There are 4 nested groupings, the coarsest first. Each group lies inside one group of the grouping before and may be the whole of it. The rows also spread widely along 11 directions, which tell nothing about the answers.
In the rows, 128 means zero.
Some rows, each with its group in each grouping after it:
[137 134 195  69 120 131 158 133 148 149  99 162  85 134 125 120 160  94
 121  88 147 112 129  82 134 102  78 124 129]  j862 gib j561 ref
[161 131 143  91 172  99 129  97 130 172  88 122 111 143 110 132 194 135
  80 126 162 158 169 114 119 130 154 158  98]  j298 nosu j893 bomo
[139 159  91 146 146 146 160 144  80 149  88 149  93 131  73 150 166  17
 131  94  76 149 103 193 130 150 104 153 100]  j862 bego j312 Dase
[142 116 175  79 155 146 124  86 132 119  89 128 121 161 108 133 141  88
 107 130 166 157 129 143 130 106 127 155 114]  j298 Sed j33 Lebu
[155  86 143  95 174  95 137  84 145 182  79 169 153 125 171 150 163 130
 116 130 135 171 135  60 101 129 104 160  68]  j298 Sed j921 Rad
[118 124  79 200 136 116 152  86 106 126 106 110 100 115  80 135 110  78
 129  86  68 115 113 194 104 163 152 100 131]  j862 gib j561 koto
[141 131 163 104 156 154 123  83 135 118 167 117 156 133 125 112 101  84
 199 139 102  82 123 130 158  69 139 109  83]  j298 Sed j33 tuge
[141 147  80 133 145 123 154 130 107 168  99 154 127 119 117 165 186 113
 123 130  92 164 120 124 122 172 133 156 115]  j862 bego j369 Vin
[160 135 153  91 179 129 149 105 105 152 128 157 130 149 112 117 157  53
 136 110 131 120 125 129 142  80 128 132 112]  j862 Fiki j392 ril
[ 97  98 137 144 126 116 191  75 108 112 103 178 122 126 127 161  94  82
 150  86  86 136  68 104 100 108  67  95 177]  j298 Kig j774 saka
[146 150  60 134 212 107 186 129 122 182 142 151 142 120 148 164 139 114
  96 101 131 155 152 156 115 148 143 109 129]  j862 bego j369 Tados
[111 118 156 140 103 144 134  83 125 108  97 127  90 140  76 124 109  81
 127  92 107 111 128 144 121 122 131 108 138]  j862 bego j312 Gubu
[155 120 152  95 158 128 156  68  88 181 129 175 138 135 129 105 139  71
 146 102 138 127 122  67 134  82 110  96 124]  j862 gib j334 Zokor
[139 125 135  82 191 139 166 132 156 184 131 186 169 145 187 202 109  97
 129 123 126 101 120  51 153 112 127 131  87]  j298 Sed j850 kibeb
[160 115 114 139 161 114 112  64 124 167 141 112 157 109 133 103 142 125
 176 140  89 114 155 104 124 117 152 121  48]  j298 Sed j921 Rer
[156 111 156 145 166  63 139  77 134 167 109 115  98 106 111  99 155 113
 133  86  97 101 169 121 103 102 125 111  72]  j298 nosu j893 duz
[130 150 106 133 137 116 129 116 142 126  97  84  81 123  91 127 165 132
 103 112 122 148 164 185 107 170 130 145  94]  j298 Kig j774 Tugor
[127 153 121  88 128 175 154 127 137 104 149 123 123 117 133 116 112  99
 147 117 141 165 123 179 126 136  82 121 112]  j862 gib j334 gov
[126 141 110  73 148 153 165 122 160 139 148 141 134 111 166 131 120 159
 106 118 177 189 167 125 112 143  94 110 122]  j862 bego j312 Gubu
[136 133  78 145 178 108 165  70  95 190 121 136 128 135 105 157 147 140
  76 114 143 149 161 102 116 149 185  96 154]  j298 nosu j893 duz
[119 179  89  74 119 194 182 176 129 142 155 164 122 115 141 156 147 113
 131 124 130 159 125 115 140 162  83 124 132]  j862 Fiki j392 ril
[126  74 159 128 160 121 157  75 149 129 106 171 145 120 164 140  61  60
 141  75 110 132  97 117  96 107  70 107  89]  j862 gib j334 gov
[133 130 118 181 123 117 158  81  74 166 107 147  91 122  67 116 136  47
 153  74  61  74 106 115 131 122 139  83 136]  j862 gib j561 ref
[113 109 132 125 145 130 152 118 161 100  80 130 117 139 130 177 115 106
 105 114 118 166 104 176  99 150 100 161 118]  j298 Sed j921 Rer
[141 128 155  71 141 188 136  93 105 117 116 153 137 144 112 109 117  42
 143 122 158 184 114 156 138  97  87 142 103]  j862 bego j312 Gubu
[103 129 153  95 103 135 158 152 180  94 100 151 114 131 143 184 145 153
 122 130 113 143 103 123 120 150 100 155 162]  j862 bego j369 Tados
[105 105 111 130 104 116 174  93 136 146 106 177 136 111 155 171 134 160
 126 117 100 151  97  51  98 165 102 107 168]  j862 gib j334 gov
[145 104 119 123 143 152 126  81 120 134  97 132 134 117 122 114 119  70
 132 111 129 179 117 156 109 147  98 144  73]  j862 gib j561 ref
[133 146  82 127 134 129 150 117 103 182  96 154 134 128 114 178 197 135
 121 151  96 150 117  76 132 177 151 150 125]  j298 Sed j33 tuge
[143 161 155 109 192 111 180 147 117 153 116 151  96 156  98 162 148  40
 119  85 109  89 116 160 149  84 126 129 127]  j298 nosu j893 bomo
[132 112  78 154 134 140 134  86 123 155  86 116 110  95 116 125 122 110
 104  97 114 186 157 151  82 197  98 128  57]  j298 Sed j33 Lebu
[151 113  78 128 162 169 138  58  81 176 122 137 152 103 121 110 104  68
 125 113 137 208 147 134 105 153  99 121  47]  j298 nosu j893 duz
[143  94 131 133 183  90 140  41 126 108 127 114 164 131 126 130 128 126
 141 144 121 170 114 168 106  95 150 134 130]  j298 nosu j893 duz
[123 101 162 124 151  83 166  95 154 143 111 168 128 130 146 156 130 126
 132  99 101 102 120  80 113  97 123 106 147]  j862 bego j312 Gubu

New rows. What belongs after each?
[144 102 104 132 127 130 132  67 125 176 113 136 122  84 137  90 123 133
 118  94 134 176 183  96  84 164  94 100  67]  j862 bego j369 Tados
[125  84 159 140 108 132 120  48 136 111 101 116  98 102 105  76  84  89
 138  75 120 152 156 150  81 120  78  97  80]  j862 bego j312 Dase
[151 133 119 117 172 117 145 130 138 189 107 157 132 130 142 161 158  99
 119 111 112 103 136  87 137 142 148 134  83]  j862 gib j561 koto
[138 116  74 157 224  79 204 102 126 136 148 153 147 109 156 145 103  84
 120  79 105 159 113 198  86 115 105  97 139]  j862 Fiki j392 ril
[151 136 109 100 194 165 125  93 124 150 130 116 150 154 123 140 112  84
 111 135 162 151 152 165 142 122 164 139  75]  j298 Sed j921 Rad
[131 133  91 146 162 111 165 106 146 157 153 129 129 103 152 133 105 132
 134  91 106 113 148 130 109 142 127  79 110]  j862 gib j334 Zokor
[129 144 153 106 120 113 124 117 164 124 102  99  85 149  99 138 172 163
  95 123 143 107 158 133 128 143 171 133 148]  j862 gib j334 Zokor
[150 185 127  87 163 135 137 124 126 156 152  98 107 152  93 128 188 147
 116 145 152  94 177 131 166 115 198 118 140]  j298 Sed j33 Lebu
[134 143  90 151 150  98 154 107 140 122 140 100 118 109 122 125 147 142
 141 117  96 135 132 184 108 146 140 113 131]  j862 gib j334 Zokor
[134 100  99 170 136  93 157  62  92 135  98 142 136  99 109 129 148  94
 163 117  56 170  88 136  90 136  97 132 110]  j298 nosu j893 bomo
[144 106 175  77 142 119 139  63 113 146 107 164 146 137 137 120 163 105
 158 138 133 153 109  61 128  86  93 140 114]  j298 Kig j774 Tugor
[123 108 121 158 138 113 145 101 127 105  90 137 121 123 107 152 132  73
 150 109  66 146  90 180 104 134 108 148 113]  j862 bego j312 Dase
[108 131 137 116 110 143 138  94 147  88 131 114 117 140 104 141 125 145
 132 135 125 133 127 149 127 124 151 116 171]  j862 bego j312 Dase
[129 154  96 107  98 162 136 101 102 123 123 126 132 129  97 132 185 142
 145 167 122 170 106 126 140 161 152 143 162]  j862 gib j561 koto
[135 109 120 154 139 105 161  69  97 172  98 152 107 115 107 117 135  88
 134  87  92 131 131 100 100 127 102 100 113]  j298 Sed j921 Rer
[ 97 133  90 134  93 176 121  98 170 104 133  81 114 115 118 144  93 188
 118 139 127 144 165 145 113 190 153 110 111]  j298 Sed j921 Rad
[121 158  94 131  98 171 169 137  93 140 136 162 118  99 110 133 137  72
 180 111  65 138  99 129 135 149  76 115 118]  j862 bego j369 Tados
[ 95  88 128 157  99 119 135  65 156 158  84 137 100 112 128 157  91 158
  97  84 107 110 160  46  87 178 122  89 105]  j298 Kig j774 Tugor
[113 109 112 128 109 121 173  68 107 145  97 164 113 120 122 134 136 138
 103 102 135 179 113  86  90 157 100  97 181]  j862 gib j334 gov
[108 108 100 117 138 194 129  77 141 127 115 128 151 139 133 171  65 122
  95 129 159 168 138 122 118 172 146 118 107]  j298 Sed j33 Lebu
[135 131 114 124 193 152 153  99  94 150 106 159 147 168 111 186 111  33
 121 114 119 124  96 139 148 113 149 141 114]  j298 Kig j774 saka
[152 144  98 118 197 109 144 112 148 157 123 101 117 133 128 140 140 125
  90 115 150 141 179 175 121 145 159 133  88]  j298 Sed j850 kibeb
[154 109 139  95 199  91 149  90 148 174 102 150 130 137 150 137 149 124
  77 100 173 164 172 113 103 114 131 127 108]  j862 bego j312 Dase
[133 114  87 134 167 146 154  52 116 112 165 115 156 105 135  92  73 111
 139 113 148 193 146 197  98 121 114  85 128]  j862 bego j369 Tados
[137 163 119  86 146 157 172 166 134 168 152 172 127 118 148 150 149  92
 148 109 105 104 129  85 147 127  98 119  99]  j862 Fiki j392 ril
[130 132 119 136 123 139 155 122 110 107 110 147 122 112 107 136 143  61
 173 115  67 152  82 177 120 132  81 148 115]  j862 bego j369 Tados
[ 99 101 185 116 133 164 161  70 147 115 135 149 115 153 123 139  28  76
 130  76 137  75 126 102 130  77 113  62 145]  j298 Sed j921 Rer
[131 120 163 106 170 102 160 115 165 114 103 129  99 142 131 135 119 100
  94  82 151 136 135 177 103 114 107 126 130]  j862 gib j334 gov
[151 135 141 111 143 119 155  86  86 179 110 161 107 135 101 108 167  78
 128  98 126 122 130  88 129 111 122 107 131]  j862 gib j334 gov
[109 133 160 131 102 118 136 101 153 128 101 108  72 142  85 138 142 153
 110 107 114  76 158 105 125 133 162 104 150]  j298 Sed j921 Rad
[128 130 113 126 149 130 155 115 150 124 129 122 116 110 132 127 115 122
 119  99 127 152 152 171 105 143 108 114 115]  j862 bego j369 Tados
[163 139 111 143 158 110 121 102 113 153 104  93  99 105  89  96 167  83
 136 106  95 146 161 184 110 143 122 149  37]  j298 nosu j893 bomo
[145  90 135 115 192 102 163  73 134 115 101 143 133 117 143 104 106  71
 112  84 154 215 128 206  77 103  64 131 102]  j862 bego j312 Gubu
[139 106  96 116 169 126 159  89 130 152 129 160 180 106 171 161 124 121
 146 139 106 187 106 104 107 139  98 141  85]  j298 nosu j893 bomo
[144 172  87  87 162 151 166 139 111 158 142 146 140 141 131 157 174 117
 122 143 143 160 119 133 148 142 142 137 147]  j862 gib j334 Zokor
[134 147  69 129 168 160 134 131 150 143 140 117 157 124 145 171 119 121
 125 142 116 138 132 159 137 175 169 140  83]  j862 gib j561 koto
[137 114 109 145 111 159 126  74  92 161 134 154 145 106 110 111 124  76
 180 118  66 110 118  74 128 134 125 107  73]  j862 Fiki j392 ril
[162 119  99 156 154 117 115  67  90 155 105 110 134 109  90 105 159  78
 156 128  78 156 132 158 113 139 137 150  47]  j298 nosu j893 bomo
[130 127 131 139 135 120 106 102 157 156 102 108 111 131 114 155 140 141
 122 117  99  76 167  87 129 155 172 131  67]  j298 Kig j774 saka
[137 147  80 137 193 119 179 109 110 158 151 150 147 129 130 155 127  95
 128 112 114 137 128 152 132 119 153 100 142]  j862 bego j312 Gubu
[151 145 101 129 172 107 140 125 149 137 150 113 142 106 140 128 153 132
 157 131  95 128 149 170 125 131 140 134  86]  j862 bego j369 Tados
[102 113  93 186 131  78 191  86 138 122 132 134 108  97 132 141 101 143
 134  77  72 118 112 146  80 149 112  68 174]  j862 gib j334 gov
[114 135 122 122 125 137 157 122 150  75 117 112 113 122 116 136 127 112
 139 120 114 163  95 211 110 142 102 139 150]  j862 gib j561 koto
